The rows are grouped in 4 ways, from coarse to fine. Each group lies inside one group of the grouping before and may be the whole of it. The rows also spread widely along 15 directions, which tell nothing about the answers.
In the rows, zero is written as 128.
Some rows, each with its group in each grouping after it:
[164 163 121 164 132 132 212  97 144 134  90 178 105 118 113 101 146  68
 162 101 110 129  88]
Z_474 Fodo zibok Z_26
[193 168 161 130 122 119 148 103 102 109 104 132 119 103 117 151 119 145
 120 145 134 124 137]
Z_474 Fodo dalit Z_569
[125 133  67 121 167  99  81 129 105 112  93 127 152 151 136 160 150 159
 141 130 158 109 161]
Z_474 rerur ber Z_943
[154 143 180 181 116 136 139 101  95 131 125 211 125 133 109 146 145 153
 146 114 100 210 116]
Z_455 topa das Z_789
[136 167 115 167  91 160 120 101 125 153 153  77 165  93 139 132 174 190
 144 189 176 138 157]
Z_934 Vido ziguv Z_369
[100 125 137 110 129 146 137 129 154 150 118 106 154 161 102 132 141 169
 132 115 166 154 122]
Z_934 Gadum fak Z_309
[173 169 153 127 120  98 175 156 112 111  78 140 106 160 146 110 158 118
  81 145 139  85  91]
Z_474 Fodo Vizav Z_725
[177 210  73 109 124 137 216 172 141 159 127  93 153 130 114  96 132 155
 141 134 165 110  84]
Z_474 davo kiz Z_716
[ 88 124 145  81 166 141  78  78  86 159 120 116 157 103 106 153 111 139
 133 132 152 158 143]
Z_455 Fusal ludo Z_102
[126  82 149 157 125 143 131  98 129 162 101 110 130 152 108 155 127 136
 127 181 159 158  86]
Z_455 topa das Z_21
[137 153 121 132 142  70 108 153 156 123 121 118  86 155 111 150 123 161
 113  93 156  99 144]
Z_474 rerur zis Z_24
[147 161 126 163 137 122 125 112 114 102 116 176  70  90 131 117 136 140
 126 140 143 125 114]
Z_934 Vido rugib Z_534
[180 154 165 164 100 118 185  92 149 178 168 124 115 164 133 130 107 110
 118 159 136 159  77]
Z_474 rerur Lif Z_27
[130 143  86 104 143 141 139 106 170 165 179 107 114 142  96 135  78 146
 150 110 136 150 103]
Z_474 davo kiz Z_334
[ 16 143 142 149 121 175  51  41 146 153 131 141 133 137 134 121 173 128
 131 141 139 151 152]
Z_474 davo gul Z_540
[161 146 158  90 137 186 122 110 127 164 126 135 118 100 108 118 172 137
 186 110  84 109 171]
Z_934 Gadum fak Z_744
[162 149 125  93 131 125 140 119 151 128 170 107 111  87 149 142 123 153
 110 130 161 136 159]
Z_474 Fodo Vizav Z_444
[129 169 176  88 115 105 138 122  88 110 116 134 139 126 119 121 156 118
 104  56  83  98 132]
Z_474 rerur zis Z_402
[172 148  77 119 157 122 168 109 166 167 152 131 140 172 144 136  92 110
 134 157 186 155 110]
Z_455 Fusal faz Z_763
[142 148 166 122 111 110 115 131  83  97 140 133 120 108 123 140 141 182
  98 101 116 131 139]
Z_934 todeg Ribof Z_43
[113 100 200 145 109 125 175 119 165 148 104 126 111 146 123 134 155 125
  98 131 164 163  95]
Z_474 davo kiz Z_716
[142 146 137 136 119 117 124 114  93 116 108 122 145 135 143 143 150 148
 106 156 143 121 126]
Z_474 davo kiz Z_716
[147 106 128 137 138 105 136 154 105 131 149 153 119 124 126 148 140 191
 122 119 129 184 108]
Z_474 rerur ber Z_943
[ 92 111 148 112 138 146 126 104 128 154 121 107 119  82  99 138 139 151
 136 123 152 153 123]
Z_474 davo gul Z_540
[125 143 184 134 111 150 120 127 163 119 110 147  88 157 135 130 138 164
  83 165 176 146 117]
Z_455 topa das Z_789
[100 136 153 166 113 130 106 100 150 130 105 121 108 143  89 141 136 160
 136 120 144 126 131]
Z_934 Gadum fak Z_309
[ 76 166 129 197 101  98 113  91 100 139  98 132 144 159  74 132 159 125
 151  74  88 117 110]
Z_474 davo gul Z_540
[137 172 142 125 119  88 133 158 140 193 115  49 124 142 105 129 166 135
 129 120 145  60 138]
Z_474 Fodo Vizav Z_444
[ 89 104 111 135 138  81 106 143 108 124 100 101 116 123 116 141 164 142
 114  97 130  93 121]
Z_474 davo kiz Z_716
[ 42 124 112 141 140 137 105 110  98 148  64 105 148 109  98 116 164 127
 128 137 161 116  89]
Z_455 topa das Z_789
[ 84 148 133 139 130 137 150 147 177 174 124 127 145  98 120 117 219 159
 159  82 165 168 174]
Z_474 Fodo dalit Z_569
[147  74 154 115 147  94 149  93 121 101  85 131 115 145 143 165 110  80
  82 140 170 126 102]
Z_455 topa das Z_21
[131 159 119 136 118 136 105 125 134 133 157 109 111 118 140 127 132 190
 108 168 170 128 132]
Z_934 Gadum fak Z_744
[ 71 133  54 144 160  68  66 129  56 158 130 123 143 194 134 121 137 133
 105 135 103 108  67]
Z_474 Fodo Vizav Z_444
[153 152 115 140 144  78 152 135 144 162 140 108  91 113 118 138 123 118
 131 109 153 105 119]
Z_474 davo kiz Z_716
[137 174 107 161 137 141 186 116 184 141 128 199 135 182 116 111 139 127
 165  85 152 190 115]
Z_934 Gadum fak Z_309
[157 130 154 121 156 137 144 105 114 120  98 191 112 124 178 118 177  99
 118 154 157 143 134]
Z_934 Vido ziguv Z_369
[118 109 143 114 112  97 131 136  63 133  97  44 144  43 128 138 195 138
 105 132 136  62 137]
Z_474 davo gul Z_540
[137 116 163 148 144 121 102 122  79 163 104 158 140 170 126 142 175 151
 143 146 118 157 121]
Z_934 Vido ziguv Z_369
[ 99 109 174 138  78 117  50  39  78 121 133  36 216 145 130 205 155 161
 106 152 136 118 201]
Z_474 davo gul Z_540
[115 177  93 167 117 162 127  87 172 157 137 139 127 159 107 114 136 140
 169 134 128 141 118]
Z_474 rerur zis Z_24

New rows. What belongs after each?
[116 104 188 106 107 130 175 130 152 106 110 142 121 118 134 120 191 121
  98  72 115 143 134]
Z_474 Fodo dalit Z_569
[125 104 229 101 119 151 166  93 154 144 102 115 121 109  91 146 136 122
 127  92 150 155 133]
Z_934 todeg Ribof Z_43
[169 168 138  97 172 105 123 104 126 161 165 145  87  23 161 144 159 106
 151 100 159 122 214]
Z_474 davo gul Z_540
[ 75 124 119 136 136 103 103 124  85 151 138 105 111  99 148 117 150 152
  79 168 165 129  84]
Z_474 davo gul Z_540
[127  97 153 164 107 161 118  68 137 108 106 155 163 164 129 169 151 144
 135 147 141 186 149]
Z_455 topa das Z_21
[138 114 127 125 122 161 107 161 127 122  99 128 101 148 130 123 168 187
 113 175 137 114 111]
Z_455 topa das Z_789
[108 115 149 113 142 153 108  84 128 164 103 129 115 153 118 125 154  93
 146 131  98 105 117]
Z_474 davo kiz Z_716
[ 76 142 114 124  94 120 137 137 136 106 154  93 146 133 115 123 124 195
  77 111 153 158  91]
Z_474 Fodo Vizav Z_444
[150 197 119 119 125 147 122 101 142 134 127 115  96 137 118 115  93 147
 115 169 151  96 100]
Z_474 rerur zis Z_402
[152 101 186 152  85 144 141  70 149  82 161 168  99 157 179 133 150 120
  79 146 117 158 123]
Z_934 Vido ziguv Z_369
[101 141 109  98 159  87 112 123  75 157 142 132 159 154 116 133 132 131
 121  81 104 148 106]
Z_474 Fodo dalit Z_569
[108 109 143 111 114 145 129  99 101 140 112 103 161 152 118 126 146 121
 114 136 110 122 100]
Z_455 Fusal ludo Z_102
[109 142 131 200  92 143 116  83 128 137 172 128 115 101 130 128 142 178
 124 169 150 176 109]
Z_934 Vido ziguv Z_369
[157 127 116 182  81 127 176 113 152 141 137 100 141 192  97 138 122 151
 133 140 110 142  73]
Z_474 Fodo Vizav Z_725
[114 162 102 136 126 108 130 141 111 138 175 101 141  47 134 131 156 196
 124 109 181 156 155]
Z_934 todeg Ribof Z_43
[158 156 140  87 169 116 147 117 139 167 108 127 146 141  83 159 112 129
 167  80 146 153 154]
Z_474 Fodo dalit Z_569
[132 146 120 102 131 133 125 135 128 136 157 119 112 149 133 115 126 159
 107 126 133 121 106]
Z_934 todeg Ribof Z_43
[ 84 106  95 129 110 109 134 109  91 126 146  88 170 105 125 130 162 137
 115  95 105 130 107]
Z_474 Fodo Vizav Z_725
[132 142  76 127 116 149 156 130 134 103 125 129 155 147 122 120 138 167
 136 123 129 144 101]
Z_474 rerur Lif Z_27
[163 155 104 113 130 132 163  93 138 176 186  91 150 153 123 134  77 136
 130 154 166 159  86]
Z_934 Vido ziguv Z_369
[134 172 151 113 149  97 146 144 184 153 107 174 113 218 185 106 197  78
 102 101 161 106 155]
Z_474 rerur zis Z_24
[126 145 198 161  74 103 142 107 147 117 129 100 121 128 118 148 149 153
  91 112 146 129 136]
Z_474 rerur zis Z_402
[142 151 151 126 132  90 100 120 109 128 146 126  86  77 125 143 146 145
 122  94 111 102 162]
Z_474 rerur zis Z_24
[107 132 115 137  89 107 111 128 136  88 123  81 160 199  84 155 127 183
 117  69 111 101 131]
Z_934 todeg Ribof Z_43
[ 91 143 141 118 118 179 129 119 128 163 121 115 131 123 108  95 170 153
 142 129 121 126 104]
Z_934 todeg Ribof Z_43
[175 154 140 113 112 167 141 116 138 161 132 118 126 203 122 123 132 143
 133 167 107 114 102]
Z_474 davo gul Z_540
[144 182 133 184 156 136 149 120 122 194 110 207 110 134  84 117 149 140
 202 112 113 189 103]
Z_474 rerur ber Z_943
[178 133 112 122 129 137 158 137  99 142  86 121 144 190  97 129 132 139
 146 146  89 107  75]
Z_474 Fodo Vizav Z_725
[143 121 126 130 138  97 168 136 117 152 106 134 138 175 101 132 145 113
 138  85  99 133  89]
Z_474 Fodo dalit Z_569
[134 149 150 107 108 148 163 115 118  83  55 126 153 167 111 127 148 131
 108 121 131 102 107]
Z_474 davo gul Z_540
[146 145 159 179 120 112  97 122 151 172 133 128 105 178 126 147 172 155
 147 136 138 120 163]
Z_934 todeg Ribof Z_43
[132 120 173 144 108 113 174 112  99 129  89 109 151  91  95 145 156 134
 127 105 129 145 111]
Z_474 Fodo Vizav Z_725
[197 151 165 129 139 123 134 120 109 175 126 129 105 100 139 139 163 128
 149 154 125 111 152]
Z_474 rerur zis Z_402
[ 82 148 138  86 146 156  99  89 127 169 142  99 135  83 123 130 141 143
 131 135 165 140 150]
Z_474 davo gul Z_540
[128 117 118 168 144  84  98 122 125 130 108 172 103 194 139 145 167 122
 128 113 105 123 132]
Z_474 Fodo Vizav Z_725
[125 134 132 190 109 106  89 120 109  78 151 167  88 107 128 150 138 208
 108 122 131 161 140]
Z_934 todeg Ribof Z_43
[145 115 156 105 157 145  95  87 107 112 120 144  90  74 147 148 124 145
 115 164 162 132 151]
Z_934 todeg Ribof Z_43
[ 89 163 141 181 126 165 112 100 154 129  91 155  76  84 102 109 154 163
 146 152 170 134 122]
Z_934 todeg Ribof Z_43
[137 145 150  93 146 154 117 155 154 162 130 162  90 146 168  96 210 130
 133 125 112 109 155]
Z_474 rerur Lif Z_27
[117 183 150 146 107  75 106 153 126 110 143 139  72 181 108 113 128 157
  86  67  98  82 105]
Z_934 todeg Ribof Z_43
[107 137 107 147 115 137 133 126 135  98  89 117 126 107 111 130 150 154
 121 128 161 116 119]
Z_455 topa das Z_789
[ 31 114  48 205 105 135 140  90 136 104  84 126 145 164  84 101 129 124
 130 124 129 133  34]
Z_455 Fusal ludo Z_102
[135 139 152 150  95 116 115 155 124 106  89  97 149 176 113 155 163 215
  96 156 157 130 135]
Z_474 Fodo dalit Z_569
[195 151 162  91 126  94 152 138 111 148 138  70 129 129 147 145 130 132
  94 144 166  81 139]
Z_934 todeg Ribof Z_43
[181  96 153 145 125 114  75 100  85 147 135 138 122 190 153 163 164 133
 136 161  66 110 146]
Z_474 rerur Lif Z_27
[139 138 126 136 123  82 123 178 134 129 129 125 113 145  99 143 175 178
 144  48  97 110 156]
Z_474 rerur zis Z_402
[123 158 136 161 106  91 131 110  62 103 103 122 140 106 158 126 155 119
  68 162 155 104  97]
Z_455 topa das Z_21
[130 106 161  69 161 142 151 138 160 187 171 158 112 136 117 128 143 137
 147  69 109 197 130]
Z_474 Fodo Vizav Z_444
[114 147 123 106 114 174 180 101 169 158 143 122 130 156 111  92 126 115
 127 122 116 146  69]
Z_474 Fodo dalit Z_569
[ 88 148 144 101 140 136 125 110 166 133  95 137 109 141  87 123 147 113
 146  57 113 111 141]
Z_474 Fodo Vizav Z_725
[132 151 116 148 139  94 116 189 138 132  74 110 118 131  85 149 176 201
 157  96 157 106 158]
Z_474 rerur Lif Z_27
[163 152 150  98 135 127 173 115  97 107 106 149 144  68 137 129 157 123
 127  99 135 136 141]
Z_474 rerur zis Z_402
[145 135 207 191  92  99 196 158 109 141  64 126 106  75  83 125 197 150
 132 104 129 127  97]
Z_474 rerur zis Z_402
[155 133 143  89 122  82 169 197  84 101 101 118 133 128 107 130 175 164
 105  52  97  99 120]
Z_474 davo gul Z_540
[164 152 180 120 164 129 133  88 134 199  85 136 115 112 103 145 159  78
 189 115 130 110 169]
Z_474 rerur zis Z_24
[129 147 162  81 135 100 113 131 101  78 115 125 126 108 144 143 142 154
  78  92 157 106 162]
Z_934 todeg Ribof Z_43
[190 125 127 128 113 128 142 126 118 121 126 116 121 164  93 156 106 150
 138 119  94 116 109]
Z_455 topa das Z_21
[105 118 149 129 157  74  89 129 174 145 128 110 110 131 109 187 125 176
 125  91 207 160 186]
Z_474 rerur zis Z_402
[125  98 170  79 127 120  66  98  70  97 175  99 125  84 158 165 115 191
  64 151 145 143 154]
Z_934 todeg Ribof Z_43
[102 169  73 140 143 126 100  95 115 139 130 139 125 138 165 102 162 109
 117 156 132 101 119]
Z_474 Fodo dalit Z_569
[148 123 102 133 111 111 187 173 131 155 155  96 126  74 114 113 191 153
 151  75  99 122 123]
Z_474 Fodo Vizav Z_444
[135 136 183  97 110 146 142 115 103 140  86  90 123 137 106 117 142 126
  99 152 109  88  86]
Z_474 Fodo dalit Z_569
[115  90 182  89 130  96 111 113 132 121 107  80 147 117 102 185 140 149
 114  78 148 131 180]
Z_474 Fodo Vizav Z_444
[162 122 137 160 101 129 132 150 108 121  97 121 109 178 104 128 141 172
 113 166 103 106  81]
Z_455 Fusal ludo Z_102
[158 169 145 121 110 140 105 106 107 125 133 111 119 128  86 142 112 174
 142 119  87 107 131]
Z_474 rerur zis Z_24
[119 119 166 138 132 161 112  66 158 101 126 177  71 131 155 126 121 123
  97 165 160 151 120]
Z_934 todeg Ribof Z_43
[131 136 123 130 117 115 116 122  94 130 155 105 127 104 143 140 138 175
  96 158 148 136 119]
Z_474 davo gul Z_540
[ 79 121  88 126 115 128 139 115  94 143 138  96 154 119 109 109 160 129
 131  96  92 115  83]
Z_474 davo gul Z_540
